There are 3 nested groupings, the coarsest first. Each group lies inside one group of the grouping before and may be the whole of it. The rows also spread widely along 9 directions, which tell nothing about the answers.
In the rows, zero is written as 128.
Some rows, each with its group in each grouping after it:
[127 127 121  84 179 105 190 121 108 114 126 128 105 115 110  84 178 150
 129] : Tufad kaliv z_377
[139 186 117  89 119  94 184 158 189 133 125  72 157 119 140 154 171 127
 128] : Tufad nog z_794
[147 134 139 121 146 154 129 136 119 130 119 142 120 122 105 146 124 118
 129] : fefep meb z_490
[108 119 151  90 107 129 125  90  91 118 105 120  78 125 107  87 157 124
 168] : fefep Leg z_611
[124 123 124 117 141 132 136 162  74 125 125 136 106 133 108 125 148 127
 128] : Tufad tifu z_212
[114 115 107 137 179 123 131 173 128 156 140 120 118 103 130 121 143 138
 116] : Tufad nog z_655
[123  94 109 151 207 158 162 128 129 160 129 157  87 115 142 135 116 126
 114] : Pur lim z_76
[126 126 116 104 159 122 139 113 138 136 119 103 110 118 114 115 147 123
 132] : fefep dipi z_590
[146 129 122 126 151 144 123 112 171 161 115  91 140 128 133 178 108  82
 133] : Pur lim z_779
[119 101  97 152 192 158 125 133 120 154 137 139 104  95 143 130 118 108
 133] : Tufad kaliv z_316
[118 148 116  94 126 111 162 122  95 111  91 117 112 126 112  98 161 131
 145] : Mer ruku z_919
[120 128 115 116 158 123 134 131 135 142 132 105 127 111 123 132 147 114
 138] : Tufad kaliv z_487
[102 127 107 116 136 123 181 133 133 120  95 120  90 158 144 120 156 113
 137] : Mer Fogo z_100
[152 165  88 129 130 147 116 139 134 150 111 126 137 128 142 170  99 117
 120] : fefep Leg z_829
[106 130  97 117 151 109 145 136 105 138 104 124  98 126 136  94 145 142
 133] : Mer Fogo z_686
[162 141 160 113 141 156 162 152 145 126 141 155 125 139 115 162 135 139
 102] : fefep dipi z_580
[128 137 103 124 146 137 128 118 122 155 117 119 116 107 129 125 124 116
 138] : Pur nodop z_150
[152 162  88 128 159 134 124 167  52 146 142 183 111  72 116 106 111 184
 107] : fefep tigin z_529
[125 131 110 106 135 123 143 122 104 133  93 118 107 148 133 132 144 114
 132] : Tufad nog z_974
[143 152 106 136 137 140 120 147 149 152 117 114 150 119 145 159 107 107
 124] : Mer Fogo z_473
[106 123 155 119 172 113 198 198 191 136 177 109 117 108 122 127 185 166
  98] : Pur Dalo z_38
[136 135 144  86 124 108 125 146 108 128 109 100 122 140 101 131 155 129
 135] : Tufad mebid z_733
[133 161 125 106 133 114 115 158 123 140 156  99 137  64  97 107 150 160
 129] : fefep dipi z_271
[158 158 129 115 129 151 133 121 134 138 102 123 131 135 121 167 115 108
 132] : fefep meb z_834
[182 137 120  88 206 100 126 123 148 145 109  97 169 126  97 103 125 138
  95] : Mer Fogo z_473
[109 174  58 104 139 105 110 177  84 120 129 102 164  82  69 102 155 138
 144] : fefep Leg z_611
[131 129 125 121 142 144 148 180 101 112 118 162 106 172 108 161 138 138
  96] : fefep Leg z_829
[138 132 146  98 143 114 131 142  92 128 115 137 112 127 110  94 146 154
 121] : Mer Fogo z_686
[128 105 110  87 189  94 152 144  89 121 102 129  88 164  87  97 162 167
  89] : fefep dipi z_590
[129 128  99 108 172 113 125 104 136 152 124  89 120  82 131 102 142 119
 151] : Tufad kaliv z_316
[139 132 143 119 139 142 128 153 126 124 122 130 139 134 112 138 132 115
 120] : Mer Fogo z_473
[109 125 103 119 154 122 146 149 108 136 134 108 108 105 124 109 159 118
 144] : Tufad tifu z_212
[150 166 127  56 114  74 167 134  58 112 100 135  78 137  97  81 172 208
 108] : fefep dipi z_271
[133 135 125 113 156 119 170 160 129 125 113 136 115 151 129 124 147 142
 106] : Mer Fogo z_100
[ 89 158 112 129  82 120 122 158 126 143 123 102 112 104 153 132 145 123
 160] : Mer Fogo z_686
[ 96  88 154 130 156 128 135 136  89 131 120 138  74 110 118  80 154 148
 135] : Mer ruku z_919
[149 124 156 117 119 146  95 145  53 129 109 163 112 132 103 112 114 138
 121] : Mer Fogo z_100

New rows. What belongs after each?
[142 169  95 106 128 113 128 139 119 148 122 109 117 103 127 126 130 156
 121] : fefep dipi z_271
[144 151 123 117 124 146 111 141  94 142 130 148 119 101 119 126 119 146
 132] : fefep Leg z_611
[117 142 114 115 113 132 132  81 123 151  93 104  81 112 146 123 132 111
 167] : fefep meb z_834
[116 124 146 112 136 127  99 168  76 108 131 120 146 110  58  91 156 119
 138] : Mer Fogo z_100
[145 120 113 113 181 117 159 145 188 153 107  81 131 176 139 172 134  94
 105] : Tufad tifu z_212
[156 157 127 126 161 129 142 175 160 167 157 128 144  88 134 148 126 157
  96] : Pur nodop z_150
[191 145 137 106 150 148 126 139 118 142 108 149 140 153 129 180 104 122
  99] : Tufad kaliv z_316
[101 149 129 122  84 145 117 112 181 146 122  76 124 112 148 159 136  78
 179] : fefep Leg z_611
[131 148  87 128 154 171 181 127 104 110 121 159 133 116 128 148 134  88
 145] : Tufad kaliv z_377
[151 125 109 147 176 156 133 120 146 166 123 141 119 103 165 131  95 123
 119] : Mer Fogo z_473
[106 134  84 126 164 139 143 150  97 124 135 139 117  96 104 100 149 131
 140] : fefep Leg z_611
[ 98  75 110 126 192 115 102 143  81 131  96 117  99 155  83  81 139 117
 118] : Mer Fogo z_100
[140 102 204 125 165 171 184 178 122 107 183 185 111 112  92 146 162 141
 108] : Pur lim z_779
[129 170 112  94 103 104 125 161 103 129 113 114 125 131 106 140 144 140
 127] : fefep tigin z_529
[139 117 156 111 140 127 112 141 141 146 127 101 132 135 101 163 130 109
 122] : Pur lim z_779
[ 68 101 115 144 131 149 113 161 114 128 129 122  92 132 111 132 146 103
 149] : fefep Leg z_611
[ 92 103  57 125 176 113 150 138 128 136  70 103  92 200 139 164 137  85
 119] : Tufad kaliv z_316
[ 80 122 125 129 115 104 104 174 115 140 115  86 112 122 115 124 154 128
 141] : Mer ruku z_919
[117 123 105 120 152 104 110 160 112 152 100 111 113 147 129 121 126 142
 110] : Mer Fogo z_686
[164 132 101  87 193 104 116  89 124 151 101  92 143 120 106 107 125 120
 127] : Tufad kaliv z_487
[137 117 134 100 142 103  98 126 114 144  91  99 119 158 111 117 125 129
 115] : Mer Fogo z_473
[158 161 114 109 137 138 164 141  87 120 117 167 126 117 130 116 129 149
 118] : Mer Fogo z_473
[ 81 109 146 168 150 173 184 181 180 129 162 147 103 117 162 154 154 103
 137] : Mer Fogo z_686
[105 136 116 120  89 118 104 161 102 145 107  92 109 153 133 164 137  99
 145] : Tufad tifu z_212
[124 133 184 127 130 132 128 180 148 147 175 128 125  75 132 114 154 162
 128] : Mer Fogo z_686
[102  99 153  93 174  93 152 128 166 143 142  70  98  99 116  83 189 140
 146] : Tufad mebid z_733
[116 162  91 127 132 106 108 227 117 142 153 110 164 113 105 174 148 146
 108] : Tufad kaliv z_487
[109 129 118 145 153 139  99 173 110 157 165 125 131  61 101 114 136 137
 133] : Pur nodop z_150
[137  94 123 107 207 112 119 109 103 138 101 116 114 127  92  64 135 132
 116] : Mer Fogo z_100
[126  92 155 107 162 113 132 136 126 132 102 119  97 172 118 115 143 134
 106] : Mer Fogo z_473
[129 146  71  98 133 110 167 100  69 137  84 126  76 134 152 100 143 130
 147] : Tufad tifu z_212
[116 138 104 119 130 140 150 160 122 120 112 128 114 158 116 168 143 109
 117] : fefep dipi z_590
[115 138 119 141 138 142 116 188 149 140 135 114 136 124 107 175 131 111
 123] : fefep meb z_490
[131 145 156 124 135 140 112 171 141 131 163 110 167  69  97 115 147 119
 141] : Mer Fogo z_100
[115 126 113 118 169 104 133 178 120 153 136 112 119 113 103 133 150 155
 107] : Pur lim z_76
[ 98 154 110 123 107 119 153 153 114 152 143 122  95  77 146 131 154 150
 149] : Pur lim z_76
[141 135 138 113 160 121 149 140 137 146 131 126 103 107 123 123 144 161
 118] : fefep meb z_834
[105 136  62 126 130 127 157 119  78 145  92 151  51 136 166 122 128 150
 128] : fefep dipi z_590
[123 133 153  74 147  89 143 160  82 108 153 122 124  98  68  79 195 172
 132] : Tufad kaliv z_487
[130 152 118 107 119 118 124 146 106 132 103 119 131 134 122 124 136 128
 133] : Mer Fogo z_686
[139 123 139 100 144 122 153  84 138 138  94 112  98 133 144  94 137 120
 142] : Mer Fogo z_100
[105 139  54 138 123 150 132 124 104 138  66 116 117 169 148 170 112  58
 152] : Tufad nog z_655
[127 152  67 122 127 114  84 164  55 143  80 130 132 142 111 127 107 132
 120] : Mer Fogo z_686
[124 105 143 139 156 186 129 135  87 120 138 181 101 112 105 119 124 117
 138] : fefep Leg z_611
[ 97 149  84 141 149 121 145 193 128 142 144 123 132  90 136 120 147 144
 127] : Mer Fogo z_686
[126  91 128 136 175 131  35 130  50 157 105 117 129  90  73  75 103 126
 131] : Mer ruku z_919
[ 96 100 130 129 174 123 159 123 118 148 140 139  49  83 136  74 158 166
 139] : fefep meb z_490
[119 112 118 117 160 120 147 168  81 131 123 148  97 143  98 137 145 149
 107] : Pur lim z_779
[ 99 151  88  63 115  78 181 116  60  99  87 111  86 142 106  85 192 145
 152] : Tufad kaliv z_377
[117 159  86 123 136 140 162 109 162 128 107  92 146 108 140 124 138  73
 166] : Mer Fogo z_100
[117 130 108  98 122  95 108  88  91 166  99 105  72 111 154  96 133 150
 153] : Tufad kaliv z_487
[101 122 117 114 161 117 201 156 112 106 128 148  90 130 128  95 179 152
 122] : Mer Fogo z_473
[111 102  78 113 252  97 153 168  85 120 132 132 132 100  66  42 167 164
 101] : Mer Fogo z_686
[122 121 122 122 149 141 167 157  97 121 125 165  86 150 114 132 146 150
 105] : fefep dipi z_580
[132 150  57 141 149 112 109 157 122 193 109 108 110 110 166 142  93 160
 101] : Pur Dalo z_38
[166 149 146  98 144 133 172 109 146 136 113 138 100 123 137 135 134 144
 124] : fefep meb z_490
[116 118 124 116 186 146 153 142 103 106 156 131 144  79  77  96 168 108
 145] : Tufad kaliv z_377
[141 109 156  97 132 115 132 146  92 144 100 136  73 172 132 136 139 158
 110] : Tufad mebid z_733
[131 141 145 100 121 145 134 148  82  96 136 136 139 105  81 128 164 105
 154] : Tufad kaliv z_316
[ 94 128 143 117 107 119 126 159 117 139 135 121  82 121 125 130 152 141
 137] : fefep tigin z_529
[123 126  77 148 148 131  99 192  45 155 122 164 105 125 113 159 102 155
  98] : Pur lim z_779
[124 137 101 121 157 122 135 149 136 155 130 103 126 100 120 119 136 138
 121] : Pur Dalo z_38
[182 142 127  67 216  86 180 111 188 148 126  82 157 114 121 110 155 151
  97] : Tufad kaliv z_377
[143 154 121  86 124  96 104 154  83 115 103 104 155 131  76 108 146 137
 125] : Mer Fogo z_473
[102 109  93 163 183 121 113 232  96 167 167 158 103 107 135 148 127 184
  84] : Tufad kaliv z_487
[122 131 123 107 135 136 155 137 107 113 119 130 112 131 117 138 157 107
 145] : Tufad kaliv z_316
[133 151  60 127 173 113 107 162  74 149 112 133 143  96 113  98 116 148
 116] : Mer Fogo z_686
[137 147 124 111 135 127  99 128 136 145 141  96 139  78 110 114 132 130
 144] : fefep Leg z_829
[138 145 133  68 126 101 152 137 125 108  90 104 123 183  88 134 164 132
 120] : fefep Leg z_611
[126 125 125 124 149 139 126 183  83 128 134 147 126 125  83 126 139 145
 105] : Pur Dalo z_38
[135 144  94 125 154 115 113 148 135 155 118 104 143 108 134 126 120 135
 121] : Mer Fogo z_473
[107  84 134 114 172  92 101 193  66 143 127 119  82 150  90 100 157 167
  94] : Tufad tifu z_212
[ 96 167  82 104  53 114 153 167  42 111  81 152  78 185 142 172 150 131
 141] : Tufad kaliv z_487
[124 112 102 119 201 153 207 156 138  97 119 152 124 167 110 157 161  91
 113] : Tufad kaliv z_316
[138 144  93  88 169 120 204 113 111 105  98 136  93 150 108 105 160 142
 115] : fefep dipi z_271
[ 98 134 124 119 159 134 210 166 120 108 172 157 102  87 127 111 191 151
 140] : Tufad kaliv z_487
[144 125  91 122 183 114 151 121 125 162  96 131  97 132 160 103 114 152
 105] : Mer Fogo z_100
[138 163  90  99 145 104 165 145 146 141 116  99 137 131 141 153 146 132
 119] : Tufad kaliv z_377
[134 163 100 123 108 116  96 149  96 168 139 113 127  66 130 138 116 148
 141] : Pur lim z_779
[135 143  93 143 161 164 139 142  93 135 140 150 142  71 124 122 129 111
 141] : Tufad nog z_974
[125 157 134 136 119 149 117 178 122 140 176 141 126  59 129 131 137 159
 134] : fefep Leg z_829
[126 119 156 121 114 127 114 131 150 160 103 111  80 156 146 163 122 127
 126] : fefep meb z_490
[102 125 174 108 130 126 120 132 157 134 177  76 138  48 106 100 178 114
 173] : Tufad kaliv z_377
[132 118 104 168 170 171 102 161 100 162 146 161 102  91 133 141  91 144
 106] : fefep dipi z_271
[145 148 137 103 155 114 107 220  95 123 158 138 159 108  60 126 152 178
  93] : fefep Leg z_611
[142 149  92 141 148 142 120 166 125 163 120 127 140 119 148 165 108 119
 116] : Tufad nog z_655
[100 109 118 122 139 126 161 173  90 125 111 152  77 175 136 154 151 139
 108] : Tufad kaliv z_377
[124 121 131 134 155 132 122 142 132 174 139 124 100  90 140 135 122 148
 123] : Pur lim z_76
[145 135 147 131 119 178 117 116 108 137 128 139 135  93 127 139 118  84
 161] : Tufad nog z_655
[130 147  85 123 131 131  89 129  81 144  85 119 135 127 117 122 104 107
 142] : Mer Fogo z_686
[155 160 103 103 132 128 100  88 113 155 109  98 124  83 120 107 110 130
 144] : fefep dipi z_271
[133 161  98 131 109 150 111  95 147 173 114  98 127  85 158 145 104  91
 165] : Pur nodop z_150
[ 95 130  83 140 113 117 109 175 104 162 105 122  91 166 160 182 122 127
 120] : Tufad kaliv z_487
[109 101 136 154 152 168 135 160 109 125 109 152 113 153 122 156 122  98
 120] : Mer ruku z_919
[ 80 144  69 138 140 123 161 156 139 145 128 116  92 110 153 137 146 124
 140] : fefep tigin z_529
[122 114 106 122 187 114 154 140 147 156 124 113 104 132 151 134 137 139
 108] : Tufad kaliv z_377
[142 163  99 116 136 124 134 161 130 141 124 117 126 123 121 152 127 146
 106] : fefep dipi z_271
[ 97 140  77 134 154 126 165 189 127 129 137 110 124 126 128 149 162 109
 129] : Tufad tifu z_212
[134 126  91 127 183 122 101 154 105 151 126 116 123 108  94 116 118 149
 101] : fefep dipi z_271
[116 146  87 119 155  92 146 165 118 169 134 116  98  90 142 123 143 180
 111] : Pur lim z_76
[128 132 112 111 155  89 165 152 111 173 140 124  62  98 178  94 153 201
 110] : Tufad tifu z_212
[129 133 132 110 149 132 183 133 147 115 113 125 119 141 131 122 154 113
 129] : Mer Fogo z_100
[115 113 149 124 129 153 132 180  57 107 144 156 106 126  90 127 158 118
 135] : Tufad tifu z_212
[154 167 132  94 136 131 181 149 150 117 139 120 156 116 123 155 157 123
 127] : Tufad kaliv z_377
[ 99 118 129 121 153 150 194 127  98 112 141 161  80  98 115  91 172 130
 149] : Pur nodop z_150
[129  95 148 146 187 163 185 148 133 138 131 185  77 145 161 128 130 143
 101] : Mer Fogo z_686
[130 135 113  91 122 110 139 112 143 143  76  79 109 173 140 156 138  97
 141] : Tufad mebid z_733
[135 159  79  94 128 103 120  89  99 141  76  92 124 118 126  88 127 114
 157] : Mer Fogo z_100
[116 147  88 117 152 120 157  83 172 163 131  85 114  75 171 117 143 109
 170] : Tufad kaliv z_487
[150 138 158 108 176 144 217 175 157  95 155 159 145 125 110 126 173 140
 103] : Mer Fogo z_473
[115 118 147 120 136 121 173 177 136 138 139 138  87 147 135 166 155 153
 104] : Pur lim z_779
[ 99 141 102  77 148  89 196 124  89  96 115 108 104 111 101  65 208 142
 152] : Tufad nog z_974
[ 85 114  59 151 140 129  68 114  81 165  96  89 106  93 130 105 112  85
 168] : Tufad nog z_794
[119 125 135 127 128 123 117 146 132 161 131 117  77 119 145 133 129 161
 114] : fefep dipi z_271
[115 155 165  90  82  94 152 180 129 117 132 109 113 134 124 129 177 161
 126] : Mer Fogo z_473
[139 142 129  71 139  95 209 137  86 106 107 139  80 157 124 100 186 160
 120] : Tufad tifu z_212
[117 107 143 135 170 149 143 176 122 132 158 138 116 100 113 128 153 131
 127] : Tufad mebid z_733
[114  76 156 114 182  92  95 188 131 139 111  97 120 190  86 132 145 140
  78] : Mer Fogo z_473
[102  68 130 152 198 134  80 153 107 165 138 123  78 115 104 103 119 150
 101] : fefep dipi z_271
[138 157 108  94 110 121 162 111 124 134  94 117 100 145 159 153 141 115
 145] : Tufad kaliv z_316
[119 106 135 150 171 161 179 155 164 147 150 136  95 130 165 159 141 107
 121] : Tufad tifu z_212
[120 133 100 123 148 123 138 137 146 156 124  89 116 114 147 135 139 107
 141] : Tufad tifu z_212
[134 142 120 129 131 136 109 197 125 132 115 113 165 163 104 196 128  99
 105] : Tufad nog z_974
[131 178  61 102 149 119 165 161  88 106 128 121 169  92  73 132 156 115
 139] : Pur lim z_779
[142 145 131 108 142 134 208 121 153 139 131 145  91 120 181 143 148 146
 126] : Tufad kaliv z_377
[179 129 161 100 171 129 145 178  83 129 128 173 130 140  98 128 137 170
  81] : Tufad nog z_655
[104 103 103 128 190 112 125 197  64 132 144 150 106 114  94 105 153 169
  97] : Tufad kaliv z_377
[129 121  88 120 207 110 128 160 165 152 122  77 165 119 104 128 143 103
 113] : Tufad nog z_655
[126 137  95 101 139 123 137 138 108 125  86 124 112 172 110 141 133 119
 123] : fefep Leg z_611
[127 105  69 141 192 171 106 157  28 113  97 188 120 150  68 122 105 111
 111] : fefep Leg z_611
[138 114 169 127 146 148 122 202  84 130 147 175 115 141  85 148 137 156
  87] : Pur nodop z_150
[145 162 138 118 106 151 109 144 126 134 144 126 141  91 118 145 127 124
 142] : fefep Leg z_829
[113 131  96 139 154 171 173 114 123 121 127 156  93 108 143 125 134 109
 147] : fefep Leg z_829
[ 94 130 120 133 131 152 141 153 150 122 147 108 128 111 103 145 156  95
 146] : fefep dipi z_580
